The rows of a group lie close to one hidden flat surface of 11 dimensions, which may be shifted away from zero. Surfaces can cross.
In the rows, zero is written as 128.
Some rows, each with its group after it:
[150 112 120 119 186 149 184 125  99  95 172 142 148 165 140 142]  (5)
[132  89 129 118 121 137 158 103 115 129 129 101 168  92 118 107]  (3)
[140 133 158 100 162  82 111  94 142 197 112 177 148 178 143 146]  (0)
[105  95 131 160 106 118  88 165  94 119 144 102 144 113  79 121]  (0)
[125 195 116 125 130 108 119 162 149 137 110 117  84 105 186  93]  (4)
[131 157 154 125 155 128 176 106 123  95 131 151 123 146 166 149]  (5)
[132 121 107 129 141 134  86  92 158 156 110 110 100  94 132 112]  (0)
[153 116 140 130 105 147 114  51 156 134  96 174 129 130 138 194]  (3)
[143 145 149 152  88 147  90 128 109 153 151 104 182 156 120 161]  (1)
[139 153 129 140 179 117 103 128 131 105  95 177 112 176 128 185]  (4)
[168 119 112 113  71 114 107 151 123 127 137 101 152  89 124 103]  (4)
[148  42  98 128 133 131 150 101 145 168  85 110 175  79 126 120]  (3)
[135 108  99  89 120 107  58  75 127 176 105 127 122  97 118 103]  (3)
[132  74 155 122 122 131 108  39 125 104 124 113 117 155  89 139]  (1)
[ 75 159 150 147 118 119 124 175 126 150 137 187 169 160 147 167]  (0)
[165 174 114 112 160 105 120 161 133 133 124 185 147 130 165 141]  (0)
[132 145 141 119 129 108 156 125 145 192 115 118  81  79  77 134]  (1)
[138 143 183 133 106  54 121 138 137 127  98 165 145 135 174 132]  (0)
[117 161 157 139 122 102 177 128 149  93 169 116 137  93 154 161]  (5)
[ 69 148 192 157 117 111  66  62 150 109 110  91  98 157  86 151]  (2)
[131 100 159 145  95 105 116  93 126  56 148 101 113  91 122 135]  (5)
[133  99 108 181 165 158  97 126 126 106 119 109 135 130 119 168]  (0)
[192 113 144 143  98 170 136 106 145 146 142 117 181 148  92 184]  (1)
[138 188 170 142  99 109 117 149 122 160 122  87 127 127 112 122]  (4)
[168 101  94 144 135 165  91  84 167 159 120  90 127 139 171 137]  (1)
[100 165 152 102 107 129 110 104  83  80 167 114  77 115  83  94]  (4)
[110 214 151 142  87 142  99 171 129 151 110 180 105 148 129 155]  (5)
[146 106 129 129 195  74 122 122 143 141  87 153 191 149 177 142]  (3)
[150 134  88 136 166 168 122 105 171 151 114 134  56 122 150 139]  (0)
[135 101 113 128 162 100 156 155 110  91 133 123 157 119 178  94]  (5)
[114 126 107 148 100 162  84 121 120  66 145 126 140 152 178 133]  (1)
[180 119 104 157 207 177 146 110 107 135 118  82 123 188 116 167]  (1)
[148 193 111 110 117 165 110 127 137 128 134  81 135 131  77 123]  (2)
[112 151 117 111 112 114 124 131 183 148 106 124 141 115 188  94]  (2)
[141 107 131 105 170  71  71 108  82  77 153 164 144 160 120 134]  (5)
[192 154 111 140 170 146 131 137 174 130 119 132 115 126 132 150]  (4)
[ 79 115 154 154 185 118  97  99 141  59 163  96 144 135  64 141]  (2)
[ 90 135 131  98  86 117 120 144 125 180 116 156 169 121  92 125]  (4)
[ 96 121 139 147 166 117 115 116  98  86 192 128  99 172 109 176]  (5)
[128  51 118 174 130 149 151 157 133  96 187 117 163 153 148 163]  (5)
[ 96 149 115 112 171 133 128  99 133  87 125  92 110 134 138  91]  (2)
[117  96 145 134 142 113 144  97 109 149  86 131 167 131 127 147]  (3)
[155 108 131 145  74 177 100 109 160 118 126 128 195 172 132 161]  (1)
[117 157 129 182 146  93  78 189 136 143  81 133 124 134 155 153]  (0)
[115 151 126 159 110 109 111 155 127 161  65 117 146 110 177 140]  (3)
[168 158 126 138 133 119 121 136 134 123  76  77 163 160 151 129]  (2)
[ 90 112  98 159 124 100 105 184 107 144  66 130 146  88 137 126]  (3)
[117 137  98 112 210 124 140 167 128 131 165 149 141 143 126 111]  (2)
[121  53 179 156  83 104 107 102 125 145 135 111 101 157  81 142]  (0)
[126 106 154 164 149 131 116 121 174  76 166 136 168 132  93 178]  (2)
[142  52 136 116 120 129 165  77 181 112  91 133 166 137 138 123]  (1)
[125 117 130 135 151 103 116 182 100 165 179 127 188 165  98 149]  (5)
[151  94 154 139 142 100 119  99 127 140 108 101 141 125 122 120]  (0)
[183  81 123  85 155  91 141  98 174 151  95 183 170 138 103 147]  (1)
[125 126 141 171 150 134 118 154 161  45 166 108 123  99  97 133]  (3)
[151 142  90 115 177 147 105 119 101 163 148 105 126 149 140 122]  (1)
[144 107 127 133 146 101  80  67 167 157  78  82 124  74 155  89]  (0)
[ 92 129 184 165 107 141 149 113 172 120 145  80 173 122  89 146]  (2)
[103  74 164 125  74 105 142  92 141 168 101  87 168 108 118 102]  (4)
[164 149 172 151 167 129 144 136 164 155 115 166 187 166  86 193]  (4)
[112 100 149 135  96  85  71 152  84 104 153 142 118 138 110 114]  (2)
[153 157 112 106 135 128  97 118 176 138 125 123 164 133 124 131]  (2)
[189 150 100  98 157 176 151 118 134 115 187 116 142 106  97 119]  (3)
[122 120 106 122 138 103 133 172  97  80 132 112 130  87 154  72]  (5)
[123 182 181 144 138 121 193 157 173 151 132 102 158  99 156  92]  (4)
[ 67 138 129  65 120 127 141 113 122  80 125 201 146 165 130  98]  (1)
[123  99 166 119 143  93 101 106 122  98 141 141 168 125  74 119]  (4)
[140 173  86 116 165 170 177 155  94 101 147 120 123 109 147 112]  (3)
[109 132 148 146 137  88  87 114  99  80  97 150 140 138 161 152]  (3)
[185  91 103 116 101 112  89 139 154 124 109 146 160  89 155  95]  (5)
[211 127 118 116 130  95 110 163 187 138 137 155 203  95 152 121]  (4)
[111  81 152 152 127 146  99 126 117 152 136 185 162 229 144 166]  (5)
[183 104 122 102  71 141 108  84 128 174 126  96 133 123  83 138]  (4)
[112 133  70  75 168 140 158 101  77 160  90 150 122 112 179  96]  (3)
[159 113 118  99 115  92  81 121 124 122 135 126 168  70 124  86]  (0)
[144 113 111  98 127 120 173 182 143 168 172 165 186 116 161  98]  (2)
[175 163  64 114 183 171 150 148 178 123 133 119 137 124 151 126]  (2)
[108  87 146 113  67  92 114 128 108  79 154 129 161  75 113  98]  (1)

New rows. What belongs after each?
[121 156  99 142 147 151 156 132  89  84  92 138 103 120 192 142]  (3)
[107 165 109 105 212  80 111 144  95 141 158 117 102 145 121 122]  (5)
[133 133 129  95 152  90 135 118 110 171 146 138 162 119 150 112]  (1)
[127 188 149  94 113 103  66  83 105  85 104 117 138 178 117 128]  (2)
[162  97 127 131 104 143 135 121 153 140 114 134 149 119 153 113]  (5)
[ 94 105  91 121 115 148  56 110 139 114 160 175  82 125 115 140]  (0)
[167 151 120 142  98 146 114 151 134  81 140 139 148  73 127 140]  (0)
[ 98 116  97 168 167 185 184 147 123  99  98 145  89 105  96 171]  (3)
[148  83 112 124 150  99  78 103 133  62 125 133 114 139 157 118]  (2)
[151 173 149 167 108 136 147 190 104 124  96  98 135 108 110 128]  (5)
[140 146 129 146 145 180 148 137 169 106 187 152 130 129  83 180]  (2)
[ 87 168 154 117 137  90 130 165 105 143  98 161 125 147  81 137]  (1)
[ 64 129 143 126 180 111 120  98 116 173 113 127 164 146 146 113]  (0)
[146  94 133 106 121  76 137  96  97  84 102 142 156 157 209 127]  (4)
[111 139 160 136 116 133 123  84 128 135 134 129 143 157 167 149]  (1)
[ 97 123 136 174 175 145 132 127 132 151 108 131 135 168 140 172]  (0)
[157 160 109  97  86 158 143  87  48 119 107 151 147 121 176 149]  (3)
[159  95 128 144 112  87  57 163 108 130 100 119 161 120 108 104]  (5)
[159 101 121 126 101 166 180 107 132  78 148  91 115  89 130 108]  (4)
[178 139 149 161 153 152 130 107 158 169 106  81 106 142  78 159]  (4)
[ 90 122  97 126 117 120 133 181 155 102  93 148 156 123 184  89]  (1)
[152  71  95 152 137 101  97 165 125  75 130 108 140  99 158 108]  (5)
[112 144 118 132  91 164 135 117 169 140 127 131 145 127 203 125]  (1)
[102  92 149 143  86 117 125  98 160 124  93 123 133 112 139 132]  (4)
[151  94  86 136 182 160 113 108  97  77 118 159  96 126  69 179]  (3)
[166 136  66 109 127 166 123 149 114  90 169  89 118  62 123  78]  (3)
[102  93 117 108 140 122 108 114 159 135 178 126 128  97 105  89]  (2)
[ 89 114 148 130 190  97 130 134 116 119 117 185 165 152  79 166]  (3)
[146 101 168 113 142 116 181  67  79 100 180 115 144 114 122 140]  (1)
[119 136  85 117 129 146 138 165 111 151 117 137 140  83 112 119]  (3)
[169 145  94 105 175 104 111 196 136  89 162 176 178  98 117 103]  (4)
[166 168 174 148 162 101 126 127 116 148 118  80 131 155 112 130]  (4)
[ 83 139 173 123  67  96 132 131 125 123 117 160 171 129 138 138]  (4)
[107 146  94 117 122 126 125 160 117  91 128 152  62 124 199  86]  (2)
[118 154 120 117 100 160 102 101 106  91 151 103  45 106  75 112]  (4)
[126 159 161 152 101 111  98  90 113 163 176 109 155 116 227 155]  (1)
[166  99 136 105 116 101  72  88 124  94 161 132 177 106 107 119]  (3)
[117 134 156 168 166 130 146 103  97  39 111 119 106 135 157 150]  (0)
[ 23 129 154 168 115 133 109 139 101 141 129  95 174 105 113 116]  (0)
[111 160 170 150 130 153 139 104  95 143 142 104 146 178 126 162]  (1)
[151 169 116 133 146 147 135 180 117 171 118 141 153 149  71 166]  (4)
[138 111 134 126 146 105 100  86 120 133 124 118  92 121 107 140]  (1)
[ 98 120 129 132 117 114  60 126 120  65  98 158 121 175 107 139]  (1)
[ 47 159 121 110 101 144 124 172 112 130 181 194 121 154 165 109]  (5)
[145  91 172 108 138  95 143  60 152 173 114 137 178 140 150 125]  (0)
[ 64 130 168 121 104  96 117  98 126  82 132 125 128 134 153  98]  (2)
[ 84 115 113 120 172 114 115 147 109 156 143 165 174 157 141 128]  (0)
[158  92 142 126 122 128 160 155 108 233 155 120 134 147 100 110]  (2)
[136 112 109 136  86 157 153 125 171 145 134 100 128  75 161 109]  (1)
[ 62 157 146 113  89 150 134 119 149 194 150 155 141 119 123 125]  (0)
[154 132  46 135 173 165 104 175 139 127 115 152  96  91  92 148]  (3)
[118  99 146 189 167 120 122 171 158 125 148 123 144 136 103 165]  (2)
[103 156 125 126 166 132 150 151  92 122 139 126 166 116 135 110]  (0)
[131 166 141 111  45 113 134 165  87 141 133 116 156 123 131 124]  (4)
[121 110 117 179 135 155 160 173 116  58 121 123 134  96 111 159]  (3)
[146  92  91 162 129 174 108 142 148  87  87  92  99 143  87 136]  (1)
[105 150 135 117  82 144 110 114 223 146 159 132 163  81 118 125]  (2)
[108 102 169 175  80 154 192 156 112  87 117  98 155 114 155 109]  (5)
[166 185  94  68  83 165 122 121 128 142 163 184 116 122 109 147]  (4)
[158 105 137 173  92 123 129 183 148 119 137 126 182 118 142 160]  (5)
[ 85 182 152 100 101 103  74 143 113 132 157 141 112 102  67  91]  (4)
[ 88 113 145 117 100 133  90  75 157 146 147 186 125 143 132 157]  (0)
[136 114 121 121  90 146  97 130 156 207 148 120 127 104  79 126]  (0)
[156 120 107 135 169 113 126 147 106  87 179 105 129 121 104 150]  (5)
[ 97 146 169 114 148  62 179 141  84 100 167  94 176 102 129 105]  (5)
[113 144 169 129 128 124 184  98 120 182 102  99 179 132 162 122]  (3)
[ 79 139 143 109  99 150 178 114 141 145 153 137 169  82 159  96]  (0)
[130 125 150 155 164 103 150 123 135 122 134 101 132 140 142 158]  (5)
[172 112  76 136 153 163  99 145 103  85 153 101 110  89  64 129]  (3)
[147 167 132 131  40 108  84 182 123 120 112 135 146 126 155 124]  (2)
[163 122 147  84 168  81 145 119  91 171 134 126 174 138 111  89]  (0)
[148  63 136 174 104 125  63  96 159 110 115 126  85 135 116 172]  (0)
[122 146  87 131 139 121  74 178  99 111 129  89  79  92  78  83]  (4)
[ 69 137 182 137 127 120 177  76 142 193  99  85 100 129 137 115]  (1)
[125 108  70 170 146 161  79 180 119  84 135 130  63 138 144 129]  (5)
[185 134 126 116 118 120  88  93 136 101 140 134 155 119 156 143]  (3)
[115 154  98 110  98 176 172 166 166 141 150 126 124  59 115  85]  (4)
